The first 10 rows are patterns. Each new row is the sum of 3 different patterns, raised or lowered, with some noise. Before adding, each is slid sideways (what falls off one end comes back at the other) and multiplied by a number that may be negative. Names go in the order of the patterns.
Known rows, each followed by the names of its patterns:
[ -1   1 -34   9 -14   4 -15  14 -10 -30 -11  -3   4 -23 -38 -11  -3 -17
  10  -4  19   3  -2   5   4 -29  10 -19  15 -44 -10  10   6  17   8  -7
 -11] => badek
[ -2 -12  11 -12  10   6 -11 -13 -23 -16  10  11  -2  -9   9 -22 -10  -5
  31  11   3   2  -9  -1   1 -14   0  16   5 -13  18 -15  16 -18  31  25
  -7] => bobin
[-14  16  -4  35   8  23  20  -1   3   1   8 -14   5  23  11  18  -2  -6
 -15  -2  -2 -19  -9   0   1   4  19   1  -9   5   0 -20   1   0  22  -4
   3] => tumu
[ 10  13   6   5  -6  27  44   2   5 -14  10  22   1  -5  -4  -4  -3  -2
  48   2  19  -5  -2  40 -11 -27 -25   7  -4  30   4   2  -9 -11  33  -5
 -11] => dif
[ 13 -17 -38  -1 -17   7 -26 -15  25 -14  21   1  -5 -11   6 -10 -14  26
   3   5  -7  -9 -10  17   8 -10  22  -6  -2  -9  27 -21  16   2   6  30
  31] => Beted
[ -3 -21  21   4  16  -3  -2  -5 -24  19 -26 -11   4  14  20 -35  19   2
  -7   4   6 -20  -8  24  -3  -3   7  10   6  -5  -2  -5  34  14  11  17
  -4] => temeg
[-13  28  21  18 -11  -9   0  -8 -12   1 -28   4  -2  35  -6 -13  10   0
   6  -6  -5  10  -3 -17  20  23 -25  -8  30 -17  15   2   7 -17   3  22
 -28] => notun
[ 16  11   4 -21 -35   3  -6  20  -5  -2  14  29   8 -10 -24  13 -14 -22
   0  12   0  -1 -13  -1   1 -11  30  -3   1  17   4  -1   2  39   1 -14
  -3] => Selu
[ 11   5  14  -6  23   1  -1   0 -26   4  -4  27  -6 -17  -9 -35  -1  38
 -10  -9  -3  13 -16 -11   6 -15  21 -15  42   2  -7  11  -3  15  17  -5
  -6] => duze
[  6  -5   9 -10  13   0  13   5  11   5 -24 -23 -14 -10  17 -19   4   5
  -8 -22   5   2  20  24  -9  24  -3   2 -12  -8 -19 -24   0  -8   0  10
  23] => rek

New rows. What belongs after each?
[ 34  10   2   4  19  33  14  -8  31 -13  11 -12  15  11  -6 -27  64   8
  29 -16  52  20  -8  -2 -25  19  -9   5  23 -14  52 -27  32  21  18 -17
   2] => badek bobin duze
[-27 -26 -37 -17  20  -5  -6 -14  -2  -8 -16  -3 -18  18  14  44  14   4
  -5  -7   2  26 -32 -10  19  16   0  15  36 -12  -6   2 -26   5  -6  24
   1] => temeg Selu duze
[-13 -41 -11 -25  -3 -13 -22   3  33  11 -16 -11 -49 -10 -29  -5  -1 -22
  21 -27  -4 -31 -15 -12   8 -52 -44 -15 -19 -16 -23 -18  -7 -10 -13  -1
  13] => tumu dif temeg
[-28  -5 -10 -45 -49 -20  -5  12 -33   1 -11  -7   0  -8   5   2 -38 -20
   3 -37  -5  -6 -19 -30   7 -33 -15 -38  14   7 -35 -19 -26   0  12  -9
   1] => tumu Selu duze
[ 23 -26 -29  26  28 -39   9 -24  -9   4  10  45 -27  24  22 -10  -8  -1
  66   1   9  15  27   6  17   6 -39 -17  10  33  -9  17  19  22  18  -9
 -19] => temeg notun Selu
[ 27  31  15  16  28   1 -13 -13  -9  -1  58  20  23   4 -14   6 -17   4
  -7   9   2   3  -2  20  38 -21   2  -7  -2  27 -19  27  -4  -3 -11  14
  14] => tumu dif temeg
[ 34   0  26  -8  47   2  15  56  11  40  21  23  -2  14  31  28  49  20
   7 -18  63  -9  51  -4  27  66  64  38  -9 -32  30 -15  10   4   2  30
  20] => Beted notun Selu
[ 36   7  18 -36  19  17   0  -5 -40 -23  -7  10   6   7  -3  35  20   9
   7 -10  30 -25  -7 -16  12  29   5  31  -4 -34   0  27  25  11  42  26
 -14] => Selu duze rek
[-25 -35  -2  22   9  15 -10 -34   3  -8   1  10  -3  20 -31 -43 -16  33
 -14 -27  -1   8   5  19   2 -18  16 -21  -5 -26  -6   1  31  15 -22 -53
 -14] => bobin Selu rek
[  8 -16  -1  35  36  11  15 -37  50 -47 -19 -25   9  15 -20 -23  -2  12
 -13  15 -10  21 -20 -17  23  10  28  15 -21 -26  14  39  10 -11  -2 -16
 -23] => notun Selu duze
[  4  -7   3 -13 -27  11 -18  39 -25   8 -12 -26   3 -15  30   6  15 -16
 -22 -10 -45  29 -14   2 -18   4  27 -30  21  -2 -11  -4   1 -24 -17  27
  -3] => bobin tumu temeg
[-23 -10 -21   6  12   8  15   5  21 -38  -9  -1 -13  -1   1  19 -40   7
 -47  20  -5  47  32  25  57   5   6  -8 -16  -8 -16  26   7  21 -18   7
 -21] => tumu temeg rek
[ 31 -12  15  49   0 -43  43   5 -10  13  55   5  -5  15   8  33   9 -34
 -41   0 -21  59  22  35  17  15  46  40 -26  35 -24  41 -12  -8  48  54
  38] => badek dif notun
[-34 -23  14  -1 -39  13  14  44 -33  22 -21 -19 -13 -11  -9 -14 -10 -10
 -12  -6  19  -2  38   2  -2  48  20 -14  27  11  15 -63   8  28  29  18
  -9] => badek temeg Selu
[ 10  27  -5  45  31  42  41   8  37  44  55  19  25  14  33  33  30  43
  30  33  40  35  31  -7  40  38  33 -26  23  38  62  63  27  35  21  42
  41] => badek dif Selu
[ 20  14 -26  -1   8   8  20  16   3  22  -8  10  18  34  -6  17  -2  26
 -33  27   5  33 -10  -6  51   0  -1   8  21  18  41   6 -17  11   1  27
  15] => badek bobin dif
[ 18  -3   7  -8  15 -15 -11   4  24  19   3 -29 -12   2  42 -16 -21   7
 -41 -15  34 -30  -2 -27  29  15 -27   7 -40  47 -25  37  -4 -31 -11 -23
   0] => badek bobin duze
[-43 -11  14 -13  -9 -31  -5   1   2 -13 -15 -29 -15 -18  -3  -7  -8  11
  -8   2 -25  -9  -3 -16  14  -9 -21  13   4   6  -4  -3  -1 -14  16 -17
  18] => bobin tumu duze
[40 77 30 25 43 21 58 44 13 -9 31 33 58 47 79 14 26 23 19 20 46 70 20 36
 48 -1  4 43 57 16 18 29 12 21 49 39 30] => badek temeg duze
[-19 -21  28 -25  -8 -41 -35   7 -27 -16  -6 -28 -19 -20  21  -9   0   2
  22   1  -8  -5   3 -21 -39  11  -2 -29  -1  35 -18  18   2  -4 -27   1
  22] => tumu notun rek
[-20 -63 -67 -49 -49 -85   1 -13 -45 -39 -42 -28 -38 -26 -14 -88 -52 -66
 -24 -37  -9 -11 -47 -40 -22 -36 -27 -69 -46 -21 -34 -65 -26 -38 -14 -83
   4] => bobin Beted notun
[  0  27   8  -6   4  39  -7  16  13  49  28  24  51  34  11  50  18  46
  -9   7  31  46  34  24  41  27  36  30 -14  27  17  57 -16  35   6  11
   9] => badek tumu notun
[-29  22 -26 -28   0 -11 -40 -20 -19 -37 -21  -1  -4 -28 -34 -19 -32   4
 -41 -19 -28 -18 -23 -38 -19 -26 -21 -15 -28 -16  -9  -1 -58  10   6  -3
 -20] => bobin temeg rek
[ 21 -23  12  14  23  18  21  32  -4 -21  36  38  10  13  17   2  41  17
  -1   4  32  17   8 -25  63 -19  11  10  -2  24 -14  -2  10 -15  16  17
  51] => bobin notun duze
[ 59 -18   0  21 -17 -21  -9  13 -21 -24  29   8   2  -4 -38 -56 -15 -24
  -2 -29 -27  18  36  -7 -29 -21  -9 -17 -50  -7 -12   8  -2 -44 -35  21
 -12] => tumu notun Selu
[ -7   4  23  10  23  46  34 -23 -18  53  13  48  39  20  26  30  42  -3
  10  89  12  25  22  18  10  51  28   3 -21  20  11  37  19  18  30  38
  -6] => bobin temeg notun
[ 18 -43 -19  18 -17  -5  10 -18 -20  18 -12 -23 -22  27  -5 -23 -59 -23
   2 -29 -13  -6  42  33  22  17   3 -30  27 -26  20 -55 -12  20  20   6
  19] => badek Beted notun
[-20   6  22 -33 -32  41  15  -3  27 -23   2 -11  15 -24 -32  12  -3 -23
 -12 -16  10  26   2 -10  15 -10  47  -8  10 -36  21  12  -1  -9   1  12
  13] => tumu notun rek
[-16  -9  -4  -7  -7 -13   6  -4  -9   6 -30  -6   7 -18 -40  -2   1 -27
   2 -19 -24   4  12  -8  -1 -27 -28 -36 -15 -37  14  -6  10 -13   7 -12
 -28] => Beted temeg Selu
[-36  23  13   5 -10   1   7 -27  13 -16  -1  -8   4   2 -26  21  -7 -10
 -13 -24 -10 -23  19  -1  20 -32  -2 -16  64  18  25  19 -18  28  24   2
 -53] => tumu Beted Selu
[  8  71  57  59  22   8   7  62  31  13  51   9  18  21  -7  39  14  25
  48  27  42 -36  89   4  16  11   9  -3 -14  41  42   2  31 -15  53   3
  25] => badek bobin notun
[  1 -24   0 -12  47   2  -8  25 -23  12 -35 -19  -4   3 -13 -41  32  12
  15  12 -22  -6  23  42 -11  18 -18 -14   0   9 -13   8  -2  20 -27 -19
  11] => dif notun Selu
[ 13 -18   4 -12 -20 -29  12   4 -14  15 -15 -18 -24 -23  46 -10  -9   9
  -4  16 -28  -7 -33   0  12 -11  -7 -10   5 -11  10 -19   2 -16 -21 -10
   1] => bobin Beted temeg
[27 28 46 69 24 21 23 34 55 48  4 34 15 17 40 30 77 52 32 33 25 32 51 61
  4 60 29 40  2 38 66 33 37 31 66 14 26] => bobin dif temeg
[  8  16  -9  10 -53  19   7  17  20   3   9   0  17   5  -2 -19   5  34
   0 -26 -18   4 -20  31  32  -7  -9  36  25 -38 -24  -1  -6 -15 -16   3
  19] => bobin notun Selu
[-36  18  -8 -54 -44 -49 -15  -4   6   3 -10 -36 -18 -38 -12 -68 -34   6
 -36 -23 -17   3 -43 -16 -19 -21 -20 -22  31 -32 -78 -21 -36 -25 -18 -12
  13] => tumu Beted notun
[ 35  -3 -12 -25  40   9  -3  27  36 -19   5  -5  12  20  -1   0  15 -10
  44 -19  44 -28   1  -2 -20 -11   0  36  28   6  38  -4  14 -22  29   8
   4] => badek notun rek
[ 24  15  -6 -42  37  12 -20  -3 -29   6 -12 -12  14  21  20  41  19  -4
 -47  21  40   2  14  17   1   8 -18 -19  28 -19  -9  17  34 -30  47  -5
  27] => bobin notun rek
[-10 -30 -34 -38 -20 -10  -2 -18 -23 -33 -23  -3  -7 -32 -50  -4  11  -9
 -12 -27 -21 -26 -24 -28   0 -42 -19  -6   0 -63 -17 -39 -12 -31 -13 -67
 -48] => badek tumu notun
[ 35  -5 -10 -20 -79   2  -7  -1  -6 -26  23  23  29  -3  -2 -10 -21  11
   3   7 -25   9   9   3 -23 -12  -5   4   4 -24  23   3  -1   6 -39  -2
   5] => dif duze rek
[ 17  -3  -8   4  -7 -16 -46  14 -22  -2  12 -15  -4 -32   2 -17 -14  11
 -14 -41 -35   0   2 -11 -35 -20 -24   1   5   0 -17 -39  -4 -25 -15 -39
 -23] => temeg Selu duze
[ -4  24  -5  -4  17 -18 -19  16  -9  30   8   1  33  -3  32   3 -11 -46
   5  25 -13  46   7  -4  16  20  16 -27  52  26  -4  10 -12  31 -44 -17
   3] => notun duze rek
[-23  35 -10  -1   9 -38  -9   3  24  23 -34  28  -1   4   7   6 -11  -2
  32   1 -21   2  15  43  -5 -14  -3  -7   9  19   1 -12 -11 -13  18 -13
  23] => badek temeg duze
[ -2  -6 -19  26 -28 -19  -1  11  -8   3  15 -19  -1 -19   8   0   0 -33
 -26  16 -16  15   1 -18 -10  -2   6 -24 -12 -16 -18 -57 -16 -20 -24   8
  -7] => tumu Selu rek
[ 36   0  16  11  43 -34   9  25  12  15  43  -2   6  28  -1 -31   0  18
  40  15  26   8 -22  10 -19  11 -13 -20   9  14  10  27   4   9   3  14
  30] => badek tumu Beted
[-22  -2   7  12 -20 -11  -5  -8 -12 -63   6  12  -2 -16  -2 -44  -4  13
  29   8 -25  -5  14 -14  -2 -12   2  18 -48 -76  -8 -25  36 -42  -2  15
 -11] => bobin dif rek
[ 22  31 -20  11  -5  43 -64  20  22  42  -2  -5  13  20  48   7  -4   6
   1  33   6  34  16 -16  11   9  38  -2   0   9  17 -26  24  10  33  33
  -1] => badek bobin Selu
